The rows come from 5 hidden closed curves, with some noise, and rows from the same curve form a group. Each curve winds through 8 dimensions. The rows are also pushed far along 6 directions, which tell nothing about the answers.
Known rows, each followed by its group:
[  3 -15   2  27   3 -20 -23  11 -52 -10 -15 -13 -42   5  15  19  17 -14
   2  -8  34] -> G
[ -5  10 -13 -10  10  -2   0 -14  19  11   8  12   7  12  -8  -8  -1   8
  -3  21   3] -> H
[ 10   8 -11   0  -9 -19 -24  17   0   6 -10  10   3   5 -11  10   0   2
  17   8  -4] -> M
[  9 -10  -4  15   7 -21  -2  35 -27  32  -8   7 -25  18   1 -15   4  -9
   5  -7   9] -> C
[  2  -2 -13  14   4   9  17 -13  -3  -2  -4   3  22  10   6   7   3   3
   1  18 -21] -> H
[ -3 -10  43  12   7  11  -2  -8  -3  -5   2 -22  29  -8 -10  24  -6  32
  20  37 -13] -> G
[-10 -11 -15  -4 -14   1 -27  -4  11  26 -14  -7  12 -29   0   2 -11 -14
   8  16 -18] -> C
[ 12  -5  42  20  12  12 -18  42  -7  21   5  -9  48   5  -3  -9 -14  -3
 -12  31 -11] -> B
[ 31  24 -49 -10  -6 -23   0   8  28  11 -19  23 -15 -22 -32   5  -1   5
  24 -16 -13] -> B
[-10 -13  25  26  12   5   2  22 -44   1   2 -12 -25  -3   8   0  11  -4
   2  -7  20] -> M
[-38 -37 -25  25 -48   4 -14   4  39   9  13   8  28 -47  17  -4  10 -16
  17 -10 -39] -> C
[  1   7 -24   3   7  16   8 -22  19  -9  -2  -6  14  -6   7   5   2   2
  -9  10   1] -> G
[ -1  40  -1 -45 -19  12  24  -9  48  13  11  32  23  19  -9 -32 -22  20
  -9 -31 -16] -> G
[-32   0 -15  -1 -13  -1  18  -4  -8  13  29  18 -21  48  12 -21  22   0
  -4 -22   0] -> G
[  4   3   8   4  -3 -13 -11   4 -19  14  -7   0   1  16  -5  14   4  16
  20  17 -11] -> H
[  3   5  10  -3  -7   7   6  19  33  11  13  -1  28  -3 -27  -5 -28  10
   8   5 -24] -> H
[ 23  43 -44 -20   3 -15  29  27  42  28   7  31  18   6 -41 -20  -4  -3
   7 -23 -34] -> M
[-11 -13   5  35   2 -25 -27  -3 -60  30 -22   1 -23  19 -17  21 -28 -15
   6  32   6] -> M
[-11 -26   8  15  -6   2  -8 -21 -33 -27 -17  -5  -9  -4  31  13   5 -12
  -6   6  16] -> B
[ -4   0  11  -2  32  23  22  20 -30  -3  14 -19   0  32  27 -25  19 -24
 -36  -5  21] -> B
[ 10  -8  -4  16  -2 -11 -17  10 -29  -3 -25 -10 -30  -5  -3  18  -4   1
  17  -2  21] -> G
[-20 -32   9  22 -15  -2 -11 -12 -34  -7 -11 -13 -16   3  11  20  -4  -1
  15  12   5] -> B
[ 13  -6 -35  31  -5  -6  22   6  -5 -41  -5 -18 -45 -19   2  30  34  13
  28 -42  23] -> B
[ 18  45 -17 -18  -7   1   4  32  50  25  15  14  14  17 -30 -15  -3  29
  14 -25  -7] -> C
[ -8 -22  -8  15  -4  21  10 -17  28 -13   6   0  42 -26   6   2  -8  -6
  -6  26 -30] -> B
[ 18   7  -6 -21   7   5  28  -8  29 -24   7  14  -3  -9  -9  -9  -5   7
  -5 -11  -6] -> B
[  1   4 -38  39  11  -7  -8  20  -7  43  -9  11  21  -2 -23   2   1 -17
   8  31 -22] -> G
[ -6 -13 -44  13   1 -19  15   3  -8  -1   1   2 -53 -16  -4  -6  11 -28
   0 -34  14] -> H
[ -1  -4   5 -31  -3   4  -1 -43  42 -25  -6 -10  -8 -34 -12  10 -31  18
   2   8  12] -> H
[-34 -16 -42  12 -49 -16 -17   1  27  22  22   6  -2 -16  -3   8  11 -16
  25 -21 -43] -> H
[-38   4  13  22   1 -25 -28  25 -65  42  13   4 -28  29 -19   1  -1 -29
   1   4   7] -> M
[-27  21  33 -65  -2 -32   8   9  -6  31  45  30  -9  57 -23 -37  -2  -9
 -10 -10 -25] -> H
[ -1  -9  20   7  16 -17  -7   4 -17  27   9  -3  19  19 -10   5   2   0
   5  40 -25] -> M
[-20 -14  29  -8  -3  10  -7 -24 -15 -19   1  -7  25  -1   7   6 -20 -19
 -20  24 -10] -> C
[ 18   5  -9  -1  21   0  46  25  -2  -8  24   2 -47  27   2 -23  25  13
  -1 -41  18] -> M
[-35 -37  78 -25   7  12  19 -46 -38 -36  33 -15 -30  37  20  -3  -9  22
 -12  22  13] -> B
[ 30  -2 -14  29 -31 -11 -37  27  22  11 -38  -7   1 -38 -34  33 -39  25
  45   3  -3] -> M
[-23  -1 -15 -25 -29   0  -2 -40  33  -7  11 -14 -31 -30 -15  18  -6  21
  29 -20  -9] -> C
[ 26  18  17  -2   6  16 -18  23  19  28 -24 -10  28 -14 -31   1 -45  21
  10  21  -3] -> G
[-23 -27 -12  30 -19  37  -9 -10  18   8  -6 -16  34 -23  17   3 -14   0
   4  24 -15] -> B
[-32 -10 -15 -38 -57 -24  -5 -36  51  -5  21  10 -29 -11 -23   9 -26  16
  32 -31 -25] -> C
[-20 -23 -17  -3 -42  -2  -1 -62  32 -51 -10   6 -26 -49  17  32   5  29
  30 -18   6] -> H
[  2 -10  -9  11 -13  15 -14   4  -1  13 -14  -9  -9   1   4   4 -23   8
  10   5   3] -> H
[  2  -9  -9  26  -2  18   2  16   5   5 -11 -11  -5 -31  -2   6   1  13
  21  -3   4] -> M
[  8  -8  13  34   5  12 -11  17 -20  15 -10  -8 -11   2   7   0  -7  10
  -1   4  20] -> B
[-10 -21 -37 -11 -44 -12 -28 -45  30 -15 -29 -17 -38 -68  -5  35 -23   1
  34 -19  -1] -> C
[-17   3  -1 -11   6   3  -7 -11  -6  11  19  -9  -3  37   6  -4   6  -1
  -9  16   3] -> B
[-12 -24  12   7 -27  -1 -21 -17  11  -7  -5  -9 -14 -18  13  15  -9  23
  20   0   9] -> C
[-21  12 -69  -4 -21 -18  22   9  28  16  20  23 -21 -14 -23 -12  17 -26
  16 -42 -30] -> M
[-45  -7 -59   1 -37  -1  20 -15  23 -23  23  13 -45 -33   3   0  26 -17
  17 -59  -4] -> M
[ -2   9  10 -30   7  -8 -20   5  -2   2   9  -4   7  12  -5   0  -1  -8
  -3  17  -2] -> M
[  0  14 -21   2 -11 -10   3 -15  -3  -7 -13  18 -20   4 -12   9 -19   2
   4 -13   9] -> M
[ 39  18  -7  20  13  -2 -19  28 -10  -3 -18 -19 -21  16 -15  21  -8  21
  10  -2  38] -> B
[ 18  -1   1  16   7   6   7  31   4  -3  -9 -12  14 -23 -19   4 -16 -10
   3  -6  -4] -> G
[ 43  19 -18  22  22   2  12  25 -15  -3 -22  -8  20  12  -3  16   3   0
   2   6  -5] -> H
[-13   6 -25  -3 -27 -12  -1  -4  30   2  11  34  13   8  -9 -10 -12  -5
  -2 -10 -14] -> H
[ -9   1 -37  -8 -18  13   8 -13  37   1   0  -7  13 -28  11   1  21   3
  14 -18 -20] -> G
[ 55  42  20 -17  34  33  17  15  31 -12 -15 -35  33   7 -15  11  -7  51
   7   7  18] -> G
[  0   4 -18 -15 -13 -10  -3 -16  -1  -7 -16   6 -17  -4  -1  10   2   3
  14 -10   2] -> G
[ -1  22  72 -73   2  11  -8 -30  15 -26  13  -6  17  23   0  -1 -21  38
  -6  15   9] -> C
[ 15  43  28 -28  13  15  11  19  36  11  12  12  76  -2 -15 -15   6  15
  -6  10 -33] -> C
[ 17   9  48 -23  16  -1  12  12 -32   5   4 -16 -45  56 -33   1 -43  36
  11   4  23] -> H
[-29 -22  27   1   2 -20  12  -8 -46  -3  34  -7 -53  50   1  -4  -2 -11
 -10 -11  12] -> H
[ 36  12   3 -25  23  19  45 -19  21 -39 -10 -11 -31  -3  -7   2 -14  41
   6 -17  26] -> M
[ 32  12 -27  44  32  -5  18  31 -29   9 -17  -8 -18  18 -30  16  -3   7
  14   9  14] -> M
[  9  33  -1 -55 -10  -9  -5 -19  23 -14  -6  11   1   8 -24   4 -27   7
   1  -8  -3] -> C
[ 27   1 -18   7   9 -19  26  18  -9 -38  -7 -10 -39 -18 -12  17  16  -5
  13 -42  16] -> H
[ -4  23  15 -11   4 -32  -2  15 -33  26  17   9 -29  57 -21  -3   3   4
   3 -14   5] -> B
[  5 -18  31   8  15  -4  10 -20 -56 -35  -7 -22 -48  25  17  27  12  23
  11   6  31] -> H
[-21 -11  10  19 -10   9 -13 -20  -1  -9  -2  10  43 -10  13  13   0   0
   1  35 -17] -> M
[-15  -2 -11  10 -33 -13 -26  30  31  38  15  22  42 -18 -10 -13  -2 -21
   6  -3 -45] -> B
[ 22  -1   6   0  13 -23  -6   9 -12  18 -15  -3 -18  17  -2   3  -3  13
   9   7  14] -> C
[ -8   3  27 -15 -20 -15 -26 -10 -10   3 -12  -9  -4 -23 -23  25 -22   4
  18  -1 -11] -> C
[ 12 -22 -25  42   3  -4  -7  29 -16 -11 -17 -28  -6 -43  11  20  24 -30
   7 -15   6] -> G
[-23 -13 -38  36 -14 -11  11  12 -10  26   3   1 -11 -27 -20   9  17 -19
  28 -13 -33] -> C
[ 10  -1  10 -22  -5 -28 -24   5 -21  20 -15  -9 -43   0 -26   8 -33  -9
  10  -6   6] -> B
[-13 -27  24  13  23  18   6  -8 -48 -19  -2 -13   4  16  40  -2  26 -14
 -19  28  15] -> G
[ 17   0  38  10  17  14   3 -38  -7 -44 -20 -21   8 -23   7  38  -7  39
   8  25  21] -> G
[-11   5 -47   8  -9  -9   6  -2   7  23   8   2 -22  14 -16   0   2  -9
   9 -12 -10] -> B
[ -8 -16   5  32 -13  12  -8  -5  -9   6 -12  -4  22   7   9  10 -14   7
   3  20  -5] -> G
[  2  22  14  -9  -6  13  -6  -9  11   3  -1  -1   0  10 -10   2 -24  25
   1  -3  12] -> C
[  2  23 -28  16 -12   0   0   8  24   5  -6  29  42 -10 -10   2   2   2
   9   2 -21] -> M
[  4  34  -8 -35   0  14  10 -20  57 -22  14  18  24 -14 -11  -8 -12  14
 -12  -7  -2] -> G
[-12  -7   2 -28 -32 -26 -31 -28  16   4  -2  -7 -11  -3 -29  29 -33  12
  31  16 -22] -> H
[ 13 -18 -36  22   6  -8  11  13  -9   3 -17 -19 -40 -23  -8   7  -4 -18
  10 -19  10] -> C

New rows, each followed by its group:
[ -6  22  -7   7   6 -14   1  39 -15  52  26  29  24  70 -15 -29  -3 -19
 -17  12 -26] -> H
[  8   0 -13  34  11  -6  -2   8 -38   3 -22   3 -18  10  -7  11 -15 -11
  -3   8  18] -> M
[-14  15  -3 -37  -6 -16  12 -17 -14   7  19  23  -4  46  10 -13  10 -12
 -12  -9 -22] -> H
[ 39  14 -22  51  12  11  26  49 -12 -10 -29  -2  16  -1 -10   9   1   3
   8 -21  11] -> B
[-26 -12  24  -2  -5   8 -30 -34 -16  14  -6  -3  44   9  -2  14 -28  -9
  -8  63 -26] -> C
[-34 -28  -5   2 -18 -18 -25 -35 -31  27  -3 -26 -60   2  -9  21 -20  -3
  21   7   3] -> B
[ 34 -19  22   7   8   8 -11   9  -5 -30 -25 -19  -2 -17  12  17 -13  17
   8  14  20] -> M
[  3  -6 -31  -7  -3   1  19 -13  16 -22  -5  -4 -45 -24   0  -2  -7  -8
  -1 -38  19] -> H
[ 11   7 -37  16  11 -19  -9  11   3  15  -3  -4 -16  -3 -16   9   9 -11
   6   1   8] -> H
[ -2  14 -30 -24 -24 -35   5 -16   3   3  -1  -8 -71  -1 -22  19   8  14
  34 -57   6] -> G
[ 38  15 -16  31  10  -8 -33  37  22  26 -21 -17  44  -9 -41  27 -24  10
  21  41 -12] -> H
[ -8 -12   7 -11   5 -14  17 -14 -13 -16  16  -8 -31  22  -1  -1 -11 -13
 -15 -13   9] -> C
[ 33  17  23 -14  34 -15   0  16 -38  -2  -9 -20 -19  35 -14  10 -10  -1
  -7   9  19] -> H
[  5  25   8  -4   8  -7  -2   7  -1  -8  13  10 -25  11  -8   2  13  23
   5 -15  27] -> G
[ 10   2 -26   9   7 -11  -6  13 -14   3  -4   4 -12  22  -4  -1  -1 -24
 -12   1   8] -> B
[ -8   2   2  12  -3  -9 -21  -2   4  17   3  18  18  16  -4  -2  -5   8
   0  27   1] -> H
[-32 -22 -11  26 -14  -3   6   4  -4  17  28   7  17  10   9  -9   6 -28
 -10   2 -33] -> H
[ -4  14 -21 -26 -13 -23   3  -4   7   0  17  14 -65  12   5 -12  16   3
   2 -55  22] -> M
[  7  10   2  -9   0   2  24 -15   6 -11   5   2   0  13  -6   3 -17  10
  -4 -10  -9] -> H
[-30 -19  26 -37 -19  -5 -22 -52  10 -39  16 -10  -1  -8  21  19   1   4
   1  17  -3] -> M
[-11   9  26 -20  -1 -14 -17  13 -32  38  10  17 -11  50   2 -27 -21 -15
 -22   1   1] -> H
[  2 -16  21  22  18  42  29   0  11 -26   7  -3  67   3  21 -12 -12  -4
 -29  34 -16] -> H
[ -5  29 -27 -17 -14 -20   4   4  16  11  16  24  -5  25 -20  -9  -2 -10
  -5 -26 -11] -> C
[-29 -24 -68 -12 -29 -41  14 -11   5   3  14  22 -57  -5   8 -13  23 -46
   4 -50 -13] -> C
[-20   7  11  -5 -13  -6 -29 -12 -15  19  -3   9 -20  12   4  -1 -16   3
  -2   4  15] -> M
[ -9  12   9 -16   9 -14  24 -21 -21 -23  16  10 -26  34 -10   6   1   6
  -4  -8   9] -> M
[-19 -12 -29   0 -18  -4  -1  -4 -15  18   4   4 -48  19   7  -9  -7 -12
   4 -20   4] -> H
[ -1  -6  20  10  13  16  34  20  -4 -19  14  -2  35 -10   4 -10  16 -10
  -9  -4 -19] -> C
[-14   2  23  -2   8 -30  -2  12 -24  21  16  27 -18  39 -17 -20  -8  -7
 -13   4  14] -> H
[ -1   8   4  13  31  18  51   6 -13 -32  19  23  26  16  23 -19  44  -1
 -20  -1   2] -> G
[-11 -19  51   9   1  12 -22  -6 -22  -2  -7 -24  48   8  12  18 -15   3
  -2  48 -11] -> B
[-47 -41 -35   5 -41 -25 -36 -45 -14  30  -5  -4 -51 -11  -1  18 -21 -23
  21  11 -17] -> H
[ 18  28 -33   3  -1 -54  -6  11 -16  22 -14  19 -58   8 -72  26 -28   8
  37 -12   2] -> G
[-22   9 -38   1 -21  -4   6  10  18   5  13  30  34 -10  -1 -17  12 -44
 -16 -20 -36] -> C
[  6   9  -5  26  -1   0 -11  16 -12  12  -3  -5  -8  23   3   8  10  16
   9  -5  17] -> G
[ -2  -8 -32  49  22  19  26  41  -4  13  25  12  17  21  28 -28  52 -12
 -14   1  -2] -> M
[ 17  41 -21 -10 -10  21  17  15  46 -10   5  24  35  16  13 -19  15  21
 -11 -32   5] -> G
[  6  19  -6   7   2  19   4  -9  16 -15  -1   5  26   5   7   4   4  16
  -6   6   7] -> C
[ -6 -20 -42  14  -7  29  16 -23  19 -48 -13 -20 -14 -61  30  13  24 -13
   1 -26  13] -> C
[ 11  39  -6 -12   8  -3  16  31   6  30  21  30  25  67 -17 -30 -11   1
 -18  -3 -16] -> H
[ 28  24  10   0  19 -20   3  24 -22  -5  -8  -4   4  14 -27  14  -3  -6
  -1  -3   3] -> C
[ 13   4  -5  17  10   6  32  17   3 -23  16  -7 -15  16  -5  -1   1   5
  -7 -27  11] -> H
[ -4 -22  15  -7   0 -16 -28 -18 -36  -2 -18  -8 -19   3   7  15 -12 -15
  -1  27   6] -> B
[-35 -23  18  25  14   1  17  22 -22   5  45  19  28  33  27 -37  29 -41
 -42   9 -10] -> H
[ 20  36 -22 -28 -16 -26 -27   9   7  19 -26   5 -29 -10 -40  16 -20   7
  26 -22   5] -> C
[ 29  -2   1  50  26  32  29  52  -7 -34  -7 -23  30 -38  13   7  38  -3
   0 -17  10] -> C
[  9  13 -24   3  18  12  51   6  15 -10  13   5 -21   3  -5 -19  12   5
  -7 -35   9] -> H
[-19  -2   2 -16  -8   4  32 -13  -5 -44  19 -10 -67 -12  -2   4   9   9
  10 -57  29] -> M
[ 28  17 -13   7   0  17  12  35  39  17  -1   6   9  -3 -16 -14 -10  34
  17 -11  -2] -> M
[-17 -38  -2  26 -16  -1   6  -1   4 -19  11 -17  -9 -18   5  15   3  -3
  15  -4  -7] -> C
[  8   7 -23  25  -6 -15   8  31   1  19   1  22  18   7 -14 -10  -8 -25
  -8 -14 -21] -> H
[-26 -47  17  22 -17   7 -49 -31 -36  10 -17 -20  20  -1  34  21 -27 -25
 -10  58 -15] -> H
[ 25  23 -29  -1 -10 -18   2  39  42  10  -3   8  26 -28 -37   4  -2  -2
  23 -20 -29] -> H
[-14 -12 -29   6 -10   4   9 -20  15   2  -1  19  14 -14  14  -8   3 -14
  -3   7 -22] -> M
[  9  -5   5  -4  -1  -4 -33   5  -1  34 -26 -15   7 -16 -14   8 -29  -1
  12  28  -7] -> C
[ 28  25  13  -8  27 -19 -18  38 -27  38  -4  10   1  50 -12  -9   8  12
   4  26   8] -> M
[  6   1  10 -14  -7  -6   5 -26 -10 -27  -7  -5 -30   9   4  23   3  31
  21  -7  11] -> H
[ -4   2 -31   8  -8  -1  13 -15  -1   2  -1  -3 -33  18  -3   5  -3   8
   5 -20  11] -> G
[ 12  17  -5 -13  -7 -22  -5   2  38  -5   5   6  -2 -12 -37   7 -22  11
  10 -11   3] -> H
[-19 -32  38  16  -8   0 -20   7 -35  22  -1 -14 -13   7   0   4 -22   3
  11  23  -2] -> H
[-14 -24  11  13  33  24  34 -10 -22 -10  14  -9 -12  13  19 -18   8  -8
 -23  17  16] -> H
[ -5 -27  -8   7  16 -12  25  -1  -7 -11  14   5   3  13  33 -16  31 -23
 -19   1  -4] -> C
[-23  -1   3 -15  -4 -25 -10  -8   3  15  20  22  -6  28 -18 -11 -10  -7
  -4  16  -4] -> H
[ 19  -2   2 -27  -1  -6  -4   2  17 -27  -6 -11  -8 -15  -5   7 -14  -2
   2  -8   5] -> M
[  4  14 -10 -13   0  22   4  12  16  10  -1 -11  -9   7  -2 -15 -16   5
  -6 -19  16] -> B
[  2  -8 -30  39  -2   7  14  36   5  26   7  -7   0 -12 -10  -7   2 -13
   8 -16 -17] -> H
[ 13  -8 -13  17 -23 -19 -23  13  10  11 -23 -10   1 -29 -32  33 -23  13
  43   8 -21] -> H
[ 31  28 -34 -22  -7 -21 -21 -10  26  13 -26 -11 -35  -9 -41  25 -37  19
  24  -9  11] -> H
[-18 -10  26 -53 -20  -9 -21 -55   9 -16   0  -5   5   5   1  18 -30   9
   6  29 -19] -> H
[ 13   9  -6   8  13 -10  23  14 -14  -5   2   6   1   5   1   0  24  -5
   1 -15  -8] -> H
[ 19   8  36  12  18  18 -18  14  18  11  -7   0  71  17 -17  -1 -40  19
 -11  62  -5] -> H
[-25  -2   0  -1 -17 -23   0  13 -21   8  19  11  -8  29   2  -5  18 -19
   1 -21 -11] -> B
[-20 -25  12 -17 -10 -21 -15  -7 -21   6  10   4 -24   0   2  -8  -9 -32
 -10   1 -11] -> B
[ -1  30   9 -19   6  -4  13 -14  12 -16  18  18 -11   8  -7   0  16  27
   3 -14  12] -> G
[ 24   0 -28  35  38  15  22  18 -27 -14 -14 -22   1   2  22   6  41 -13
 -11   1  21] -> G
[ 15  17  10 -10  30  15  30   4  -1 -29   4  13  41  18  10 -11  20  -1
 -21  15  -1] -> G
[-12  -5 -31   4 -12   4  13 -15  18 -16  12 -15 -11 -15  19  10  36   1
  10 -29  -3] -> G
[ -9 -17 -28  30 -10   3  12   5 -10 -12   1  19  11   9  23  -7   8 -30
 -17  -7 -10] -> H
